Each new row is followed by what is left after taking away its nearest point in the smallest flat space through zero that holds the last named rows.
(in the rows, 100 means zero)

Z30 (4 x 14):
150,95,97,70,81,118,83,141,108,86,127,83,144,148
81,105,111,97,93,70,74,104,70,77,92,84,138,113
112,80,96,74,97,70,78,90,102,62,119,97,86,104
120,116,144,111,127,121,107,66,59,110,97,98,121,97
New rows:
75,103,75,44,105,61,128,118,115,91,105,97,111,97  90,112,95,53,120,83,140,102,101,106,104,100,116,93
108,78,119,91,82,127,107,99,110,81,106,91,106,67  94,81,117,96,79,121,105,103,107,82,98,89,112,66
126,145,93,99,122,92,52,104,99,91,120,96,113,37  121,147,83,103,116,98,57,117,110,100,117,97,112,38
77,98,90,92,123,74,125,93,102,124,95,92,91,83  98,97,94,81,120,81,119,102,100,118,106,86,107,99
103,75,133,85,96,106,78,100,97,116,114,77,100,129  84,76,125,95,96,103,86,99,104,125,104,83,86,116
92,117,90,100,118,122,92,91,141,85,163,135,80,89  73,130,101,110,115,114,83,97,118,85,149,125,113,96

Z182 (4 x 14):
109,80,108,84,76,59,97,119,106,94,93,150,95,105
70,73,103,73,100,109,137,98,99,112,45,151,98,119
80,94,121,85,65,33,84,100,104,99,93,165,115,105
88,147,106,80,127,126,129,118,97,105,114,148,120,105
New rows:
78,105,108,119,92,89,92,95,78,97,118,120,75,65  83,97,103,117,99,105,103,99,78,98,109,115,68,67
128,89,68,115,68,77,132,94,112,129,121,78,95,72  108,103,73,107,76,85,144,89,109,135,114,97,107,77
126,133,112,129,108,81,66,93,68,127,105,78,68,121  117,124,112,115,111,89,86,98,68,131,84,105,66,130
92,88,132,66,131,126,129,99,102,87,66,104,71,87  97,102,138,79,118,96,99,94,103,81,94,93,80,77
131,106,134,86,118,65,121,66,83,68,113,94,103,111  127,100,131,84,123,77,130,64,82,71,102,91,100,114

Z719 (4 x 14):
103,91,117,112,86,115,112,129,102,124,85,98,100,107
125,111,143,56,114,63,93,83,106,108,85,91,97,72
105,126,69,68,88,122,66,71,114,124,84,110,83,66
118,110,118,85,98,87,85,102,125,93,120,106,86,113
New rows:
104,79,99,88,83,102,95,97,108,95,98,97,89,104  101,76,98,90,86,100,99,95,102,92,96,95,93,102
88,102,92,94,151,72,94,126,88,115,102,93,91,95  88,105,84,97,142,85,88,131,96,121,105,98,85,100
104,130,95,118,111,90,108,104,133,96,97,123,83,97  98,124,96,122,115,88,118,104,120,98,86,118,91,90
124,78,102,95,134,88,99,117,84,113,107,103,94,107  120,83,86,95,129,99,92,112,86,116,107,107,91,104
101,102,111,99,118,114,139,93,113,99,102,90,134,116  104,112,101,89,113,121,125,85,122,104,103,95,126,111
105,99,92,97,103,111,99,89,60,138,81,122,89,112  110,100,101,96,109,96,97,89,67,120,100,123,87,126

Z435 (4 x 14):
140,67,76,127,98,73,77,90,37,77,117,81,98,107
80,136,117,118,156,77,125,101,54,124,151,56,121,134
126,100,86,99,136,57,71,77,69,144,118,87,126,126
153,113,61,104,126,82,106,92,53,125,102,105,82,119
New rows:
90,98,79,85,99,107,99,94,102,86,114,114,91,135  86,96,82,85,98,106,96,93,104,85,115,112,95,135
115,92,97,124,131,93,123,133,89,96,106,101,115,103  112,84,100,115,120,95,111,130,110,98,95,111,120,96
91,102,110,105,91,96,128,113,87,81,102,108,129,113  103,99,101,97,90,92,118,107,93,93,93,118,129,113
116,137,106,110,102,89,104,49,125,101,63,49,91,99  116,130,106,116,95,91,103,51,120,88,64,46,88,95
100,105,132,137,76,114,104,106,107,98,101,103,84,98  112,106,125,132,86,102,94,98,104,117,101,105,90,105
143,105,103,89,100,105,75,115,116,101,96,104,49,88  119,107,122,95,110,98,74,115,114,100,115,85,67,94

Z640 (4 x 14):
116,86,49,72,93,116,109,124,54,109,94,99,74,87
87,98,107,154,132,83,86,125,142,108,106,102,77,125
94,106,98,131,58,88,97,105,76,60,76,97,96,107
95,78,107,75,100,121,83,105,135,62,114,99,104,103
New rows:
90,99,108,98,94,80,109,67,98,94,98,102,103,107  92,90,93,95,103,86,106,82,100,96,102,102,89,108
98,94,113,90,81,86,96,95,108,101,116,99,118,106  100,92,99,96,85,85,97,107,100,108,114,99,105,107
66,114,102,58,113,130,99,99,97,85,91,126,111,89  62,122,100,91,116,115,100,108,93,94,83,126,100,98
98,93,66,81,107,98,107,49,71,107,101,98,52,137  90,94,86,90,107,95,100,42,94,93,104,98,62,143
123,104,111,101,141,49,92,105,110,114,100,118,109,90  124,96,101,89,117,58,89,109,97,84,94,116,108,87
87,111,88,111,105,98,113,96,100,124,100,124,136,124  87,100,79,102,97,107,107,105,101,104,100,123,130,124

Z551 (4 x 14):
81,90,67,74,122,57,80,87,72,111,80,48,113,76
119,86,84,126,158,80,118,105,107,87,125,83,73,91
153,134,87,113,131,95,93,93,95,125,126,72,66,60
140,89,43,58,72,87,58,89,116,89,123,107,100,102
New rows:
101,120,81,66,84,65,70,68,76,92,118,119,127,103  96,123,108,99,109,75,99,78,79,89,122,124,115,106
87,99,98,81,65,121,70,72,89,73,88,81,81,123  93,101,106,102,93,120,86,76,90,73,96,75,67,117
105,88,67,95,76,71,129,118,72,123,83,129,88,113  110,96,74,104,83,75,134,119,71,128,85,127,82,108
113,82,65,93,94,102,69,128,73,99,74,72,97,111  115,90,88,113,97,119,86,135,79,99,78,86,89,116
92,117,103,65,128,95,128,109,100,128,99,94,70,117  93,112,98,57,114,98,122,109,105,123,100,104,75,125
98,126,69,110,110,127,81,79,122,68,132,83,106,112  78,130,85,112,108,129,87,79,112,75,116,77,115,111

Z32 (4 x 14):
129,124,99,100,107,127,71,110,87,96,107,117,123,108
100,125,69,61,103,109,92,109,104,62,70,102,79,114
138,103,77,71,139,63,84,68,100,103,91,85,102,124
130,84,106,88,95,107,94,93,81,76,115,109,107,94
New rows:
89,81,87,127,93,119,89,97,103,128,73,94,70,104  110,76,87,117,95,121,82,91,93,115,79,98,75,104
99,119,115,129,100,119,108,129,92,91,106,85,86,96  112,111,109,117,112,100,108,113,91,89,105,77,83,102
130,114,76,89,94,123,142,145,120,118,102,70,116,97  137,101,79,87,94,114,146,136,116,116,108,67,116,94
97,105,112,105,107,104,108,120,88,98,94,131,118,80  98,102,104,96,116,87,111,110,93,99,87,122,111,85
114,95,96,144,84,100,99,42,79,96,79,127,129,122  95,101,88,137,77,102,107,50,87,86,65,125,114,122

Z779 (4 x 14):
94,81,91,103,112,135,78,72,103,96,92,65,108,84
114,120,97,130,88,87,115,101,79,61,103,73,109,100
82,122,49,104,72,82,106,89,130,76,83,118,131,94
85,100,77,102,137,129,86,120,100,113,97,101,84,98
New rows:
64,92,99,96,100,95,104,71,148,113,132,98,138,74  76,104,111,112,117,92,115,100,121,107,143,91,119,83
108,102,125,87,76,91,96,114,100,110,100,94,73,131  98,105,98,94,80,104,88,107,108,99,91,85,82,123
123,95,84,87,99,98,98,110,79,105,100,54,117,97  117,97,80,76,96,90,100,117,90,117,99,77,115,101
100,84,108,98,44,70,87,118,98,60,103,163,86,116  95,70,101,107,75,111,66,111,89,61,100,129,78,105

Z944 (4 x 14):
90,88,77,86,105,72,106,134,78,100,132,76,98,108
122,116,74,78,109,77,89,100,101,105,85,88,76,154
84,88,115,85,125,90,106,86,98,150,65,73,113,106
91,143,99,71,118,103,83,124,111,125,103,90,82,88
New rows:
79,97,94,99,111,79,99,141,50,86,105,88,96,74  97,106,103,106,108,93,93,110,67,85,73,104,91,89
110,49,76,105,102,94,131,151,100,91,131,88,97,117  114,79,98,103,109,120,118,128,126,108,97,103,92,106
79,107,98,89,91,149,101,117,91,95,102,74,131,62  100,104,83,87,89,136,99,104,91,87,87,74,121,103
79,85,119,112,108,89,102,89,96,92,108,101,101,101  84,101,114,105,110,90,94,93,101,92,107,103,91,107
87,108,126,100,121,121,103,119,97,123,78,108,107,76  104,98,105,105,110,107,105,120,89,98,88,111,99,105

Z185 (4 x 14):
69,89,98,66,107,108,97,94,97,76,128,70,94,111
102,74,98,91,96,54,67,107,123,127,78,102,123,90
102,128,118,103,125,94,86,104,84,92,95,89,113,123
122,141,122,107,99,111,99,74,131,129,111,99,106,79
New rows:
118,74,114,113,124,84,134,117,112,114,126,118,90,88  112,80,120,105,134,82,127,117,107,107,130,107,94,98
120,96,71,128,119,72,124,130,135,126,130,112,94,99  108,102,76,117,131,77,121,130,125,111,140,97,94,113
73,116,125,80,105,105,129,120,120,83,85,95,100,88  78,111,122,87,102,98,127,125,120,88,75,103,103,86

Z9 (4 x 14):
121,90,94,168,69,74,128,93,110,100,91,104,74,109
67,126,84,125,73,153,110,95,119,103,128,87,111,90
131,97,125,94,59,81,117,98,120,81,144,114,91,83
118,81,118,71,87,107,73,69,96,84,107,100,88,60
New rows:
135,91,118,124,83,116,137,52,149,51,92,82,92,93  116,101,112,94,123,116,130,75,137,62,78,81,113,115
134,125,124,104,104,98,90,115,102,107,82,98,85,95  124,132,120,105,103,112,90,115,104,109,86,94,90,94
141,91,78,105,142,116,141,82,122,100,143,123,150,117  143,78,75,111,146,121,124,62,112,100,122,117,139,104

Z672 (4 x 14):
135,104,75,106,72,108,107,127,116,104,113,73,125,145
129,89,99,136,107,147,122,130,118,102,96,108,91,118
127,123,106,120,85,106,104,135,121,139,102,81,105,120
137,161,98,93,97,106,118,116,93,67,109,103,121,133
New rows:
76,64,99,120,82,108,100,103,101,151,104,101,83,101  87,102,98,103,87,105,109,96,84,111,109,112,95,112
90,115,89,95,59,128,102,49,104,74,100,108,106,101  91,118,100,108,58,130,100,61,114,103,96,104,98,95
100,79,113,108,84,128,110,101,98,105,103,83,91,87  100,100,115,96,83,116,108,96,90,96,106,83,98,89
123,103,103,91,102,114,108,95,89,112,95,84,110,145  105,95,112,89,112,109,103,83,84,115,89,93,99,124

Z454 (4 x 14):
106,76,107,87,122,65,99,106,73,137,110,76,87,84
106,99,105,115,136,64,129,108,89,121,127,145,120,96
104,131,86,61,113,90,128,126,125,95,102,94,128,89
97,107,98,68,125,77,121,140,88,106,60,111,125,70
New rows:
112,117,131,93,109,102,49,75,89,134,97,100,107,49  112,133,126,95,105,111,58,74,106,121,105,111,118,57
86,109,71,79,93,64,99,126,100,109,117,95,96,115  81,103,75,97,83,77,89,119,94,99,104,108,91,120
49,98,102,94,151,106,62,113,72,125,124,93,61,106  46,120,94,90,144,122,72,119,93,103,117,107,78,111

Z941 (4 x 14):
97,86,100,149,126,98,140,105,75,87,134,89,118,114
88,105,75,131,70,96,94,128,89,69,91,78,95,128
103,74,102,120,111,120,78,130,84,131,107,122,140,102
132,97,86,130,108,90,88,83,76,122,80,77,119,98
New rows:
123,100,86,100,119,115,101,99,139,117,106,114,96,101  120,103,78,111,111,112,103,104,135,105,104,105,92,110
100,119,91,70,100,96,97,129,87,120,100,87,139,104  98,125,93,69,103,90,113,119,89,108,106,80,129,104
93,108,141,106,92,73,101,73,89,151,98,149,140,123  82,121,129,110,71,64,108,77,93,120,93,132,119,137

Z606 (4 x 14):
81,135,66,113,135,70,105,119,81,70,132,104,96,127
114,63,48,89,94,82,112,89,87,44,88,108,90,137
168,87,91,115,123,99,77,105,106,81,120,103,112,121
108,100,76,108,98,88,105,108,67,75,113,90,69,93
New rows:
115,134,103,119,100,108,69,128,133,114,78,75,119,90  103,120,80,111,88,100,82,122,119,92,68,75,104,96
77,79,132,70,70,67,72,117,128,66,66,83,131,134  91,98,136,88,76,65,65,133,104,70,90,69,108,110
74,96,134,88,97,84,115,109,72,119,97,80,116,123  100,85,128,92,99,84,109,109,69,109,101,79,113,126

Z407 (4 x 14):
110,120,125,95,108,83,80,107,71,87,147,76,89,104
102,95,94,77,92,113,84,97,81,132,107,103,82,108
82,71,95,99,92,103,127,101,77,91,92,83,74,147
45,53,70,111,53,129,142,111,81,113,92,104,114,124
New rows:
102,97,113,69,94,123,85,92,107,78,109,101,64,126  93,100,109,83,86,125,90,97,120,73,110,110,90,105
138,114,130,105,75,62,91,133,72,105,94,80,117,76  130,95,116,102,70,73,106,128,78,114,68,87,110,90
50,121,79,108,108,115,124,101,128,99,110,88,52,84  58,129,83,104,112,113,114,100,127,103,116,88,50,78
96,97,108,94,126,82,102,90,97,100,143,62,72,118  88,92,91,100,116,95,108,88,121,114,120,85,95,96
86,148,85,80,99,93,83,100,120,92,114,129,95,125  77,140,82,85,93,95,94,102,118,87,111,127,97,132
114,120,82,75,116,94,81,55,75,112,74,78,114,100  96,114,81,90,105,94,97,63,73,98,82,74,130,99
